The rows of a group lie close to one hidden flat surface of 7 dimensions, which may be shifted away from zero. Surfaces can cross.
(in the rows, 128 means zero)
Some rows, each with its group after it:
[155 109 106 146 112 175 117 136 100 132 142 111 143 107 117] | q_315
[115 129 102 145 143 130  90  98 159 145 139 114 100 161 108] | q_329
[124  97 126 139 169 133 145 179  81 126  82  68 139  85 131] | q_315
[131 150 135  91  96 100 125 134 121 116 156 152 148 122 163] | q_338
[115 129 134 123 112 163 148 135 121 112 124 133 125 140 156] | q_417
[ 95 126 104  81 138 171 145 133 159  83  79 132 160 183 206] | q_338
[135 118 145 143 127 129 114 110 146 123 129 126 114 130  98] | q_329
[130 178 106 145  19 131 104 137  60 156 185 155 158 138 227] | q_417
[132 116 113 121 157 149 128 123 139 125 129 123 118 127 100] | q_329
[128 144 121 153 123 114 141 135 116 151 113 132 130 130 138] | q_417
[153 152 108 175 123  48 103 124 108 191 150 132 129  86  86] | q_417
[104 134 106  80 138 131 136 135 152  94  88 133 166 163 195] | q_338
[131 115  87 141 115 158 115 126 123 112 118 114 119 116 126] | q_417
[138 127 153 164 122 132 152 138 120 133 105 131 133 122 118] | q_315
[109 137 116 168 104 112 117 136 123 125 107 109  88 113 134] | q_329
[121 115  97 111 160 169 120 146 100 136 134  95 137 136 147] | q_315
[ 99 154 182 122 102 102  81 103 128 156 195 124 118 185 178] | q_338
[145 110 175 124 153 155 139 122 134 141 140 124 148 146 112] | q_329
[160 164 118 147 122  52 175 119 173 159  63 206 191 138 135] | q_338
[132 140 126 130 103 170 168 146 100 125 129 154 142 134 155] | q_329
[139 129 136 135  91 112 116 118 138 112 138 143 126 107 120] | q_329
[108 120 146 103 136 150 110 119 130 114 164 113 107 149 132] | q_338
[115 114 151 157 145 113 121 122 149 115  88  98  98 129 107] | q_329
[156 101 166 154 101 105 108 116 147 120 113 118 151 104  97] | q_315
[131 154 167  83  65 108 140  94 190  89 148 206 152 173 166] | q_315
[119 123  76 168 171 109 119 132 132 154  74  94 116 120 114] | q_417
[143 126  81  97 111  78  65 105 149 121 163 129 141 101 113] | q_315
[ 99 121 120 138 133 202 104 102 147 117 129 101 100 193 158] | q_417
[105 100 235  61 163 101 112 152 116 107 141  74 180 151 193] | q_417
[ 94 112 145 118 171 188 127 104 173 113 112 115 107 200 136] | q_338
[124 136 167  48  92  89  61  99 153 105 209 132 164 158 180] | q_338
[104 126  94 114 172 193 128 129 120 143 134 109 124 180 152] | q_315
[119 122 150 134 159 135 144 126 141 130 106 122 125 148 122] | q_417
[126 141  94 125 160  88 158 142 142 139  58 145 158 133 151] | q_338
[126 149   7 103 120 147 145 174  69 119 137 136 127  73 148] | q_315
[152 107 165 110 147 137 125 112 140 139 157 131 164 141 108] | q_329

New rows, each followed by its group:
[142 123  90 142 144 154 160 124 155 126  68 146 153 138 124] | q_338
[110 125 119 113 136 129 101 130 120 128 142 104 132 139 156] | q_338
[ 97 147 192 108 100 184 149 119 125 102 185 154  72 177 145] | q_338
[126 125 136 127 137 130 126 121 129 137 128 121 144 148 141] | q_329
[139  96 115 158 142 162 107 107 146 133 112  97 130 134  96] | q_315
[119 142  70 124 125 123 142 128 144 114 100 151 110 117 125] | q_315
[135 135 113 154  73 124 126 129 110 112 140 141  93  88 104] | q_329
[135 141 129 166  79 225 179 115 125 121 117 172 129 173 154] | q_338
[ 99 153  76 159  92 103 107 140 110 128 112 118  91 115 158] | q_329
[126 128 143 150 137 180 174 123 139 125 117 153  89 150  97] | q_338
[154  64 193 109 212  89 114 140 129 126 117  70 152  72  52] | q_329
[128 120 158 134  92 200 112 103 120 121 183 133 112 160 134] | q_338
[110 134 188 106 142 107 101 133  93 153 194 101 120 144 149] | q_417
[138 106 150 180 123 201 105 114  87 153 194  90  67 123  69] | q_338
[119 134 157 169 111 140 132 128 113 144 123 119 106 144 135] | q_329
[157 138 104  78 129  99  53  84 143 178 226 140 187 166 141] | q_329
[ 97 151 118 129 120 102 123 151 106 134  98 112 147 157 215] | q_329
[134 126 154 116 105 104 126 126 137 105 118 135 149 122 142] | q_329
[116 115 168  92 135 154 158 152 118  90 121 121 132 129 147] | q_417
[124 113 164 123 146  58  85 130 136 136 114  82 156 122 141] | q_329
[162  92  49 115 113 189 104 126 131  98  95 111 208 112 146] | q_338
[ 96 116  84 157 204 171 153 157  97 144  91  81  70 121  98] | q_329
[134 123 179 176  76 130 170 167  91  99  92 128 106  77 121] | q_329
[134 119 134  63  90 140  79 105 142  94 181 130 175 156 174] | q_338
[133 153  99 151 128 156  93 116  78 205 212 119 127 154 136] | q_329
[108 138  96 124 127 146 134 127 147 111  99 138 115 154 148] | q_329
[160 134  59 196  88 100  68 139  57 194 126  81 195 101 171] | q_338
[127 119 117 109 158 130 150 161  94 125 112 111 147 108 141] | q_329
[175 100 154 130 152  65 130 120 159 121  99 132 160  67  54] | q_417
[ 98 184  79 115 135 108 180 152 120 133 111 182  96 138 160] | q_315
[ 87 134 103 157 148 128 141 158 112 118  66  96  93 130 157] | q_329
[116 132 161 133  94 104 120 116 161 103  96 133 137 147 155] | q_329
[112 110 137 165 184 147 131 147  98 156 110  75  97 126 107] | q_329
[127 128 131 127 135 128 135 143 112 129 121 117 140 125 149] | q_329
[100 134  79 125 148 141 157 158 113 100  70 117 107 116 156] | q_329
[127 125 170 134 134 130 148 120 147 128 101 140 144 158 135] | q_417
[125 120 123 124 131 163 145 136 119 120 114 129 138 134 145] | q_315
[147 140 118 177 102 108 140 120 125 151 123 147 111 105  90] | q_315
[100 122  86  91 182 172 136 169  78 135 130  84 135 137 173] | q_315
[140 134 125 104  74 131 120 137  99 112 172 146 152 113 158] | q_338
[ 99 161  72 177  78  68  64 122 108 155 148 104  81 114 155] | q_329
[149  94 141 194 140 164 130 126 107 154 103  91 126 111  84] | q_315
[107 114  17  76 184 169 125 190  52 116 124  69 144  80 165] | q_315
[163  93 187  91 162 154 152 122 134 127 150 138 181 132 104] | q_329
[107 179 178 145 131  24 163 132 154 159 110 171 101 139 133] | q_315
[149 120 132 111 106 120 131 128 133 104 138 144 141  98 108] | q_329
[104 123 118 141 139 103 103 112 167 113  91 110  97 137 124] | q_329
[173 109  95  87  97  68  56 121 118 122 179 111 199  70 126] | q_338
[138 122 171 162  82 170 185 134 129  82  93 159  97 108 106] | q_329
[145 111 156 147 179 182 143 138  80 185 170 103 132 134 100] | q_329
[116 151 144 150  84 146 153 146  89 140 125 138 138 149 186] | q_329
[127 121 118 121 158 147 137 129 125 131 123 121 125 131 118] | q_329
[107 161  11 112 155 138 150 159  98 141 126 144  97 109 144] | q_315
[160 135 124  55 115 106 202 147 152  62 123 211 145  69  91] | q_338
[140 124 116 121 131 107 108 126 124 135 143 122 139 107 112] | q_338
[140 111  74 125 129  90  95 119 156  98 102 117 132  85  94] | q_315
[138 139  51 143 117 151 120 128 112 143 142 134 114 106 106] | q_315
[144 120  99 120 147 135 118 129 111 141 159 118 121 101  93] | q_329
[133  87 166 165 152 199 166 133 137 108  55 103 132 151 119] | q_315
[137 134 109 136 154  83 123 148  97 154 156 115  95  62  65] | q_417
[111 127 137 129 131 137 100 124 118 138 139  99 131 157 161] | q_417
[142 126 107 107 142 116  79  98 137 154 182 125 143 138 113] | q_329
[158 160 172 107  69  97 144  99 158 131 168 209 151 145 128] | q_338
[106 148  78 102 109  77 140 187  95  95  80 114 152  87 200] | q_329
[145 144 165 156  34 126 176 175  62  99 121 157 131  66 153] | q_329
[121 149  27 108  91 180 155 112 166  72 109 192  88 128 124] | q_329
[126 126 123 163 110 153  97 135  81 157 166  92 113 125 133] | q_338
[126  85 151  98 124 191 129 117 162  71  93 114 163 156 152] | q_315
[137 120 131 138 127 105 104 121 135 136 120 108 153 123 130] | q_417
[162 105  74 146 130  85 116 141 132 119  76 113 154  65  89] | q_417
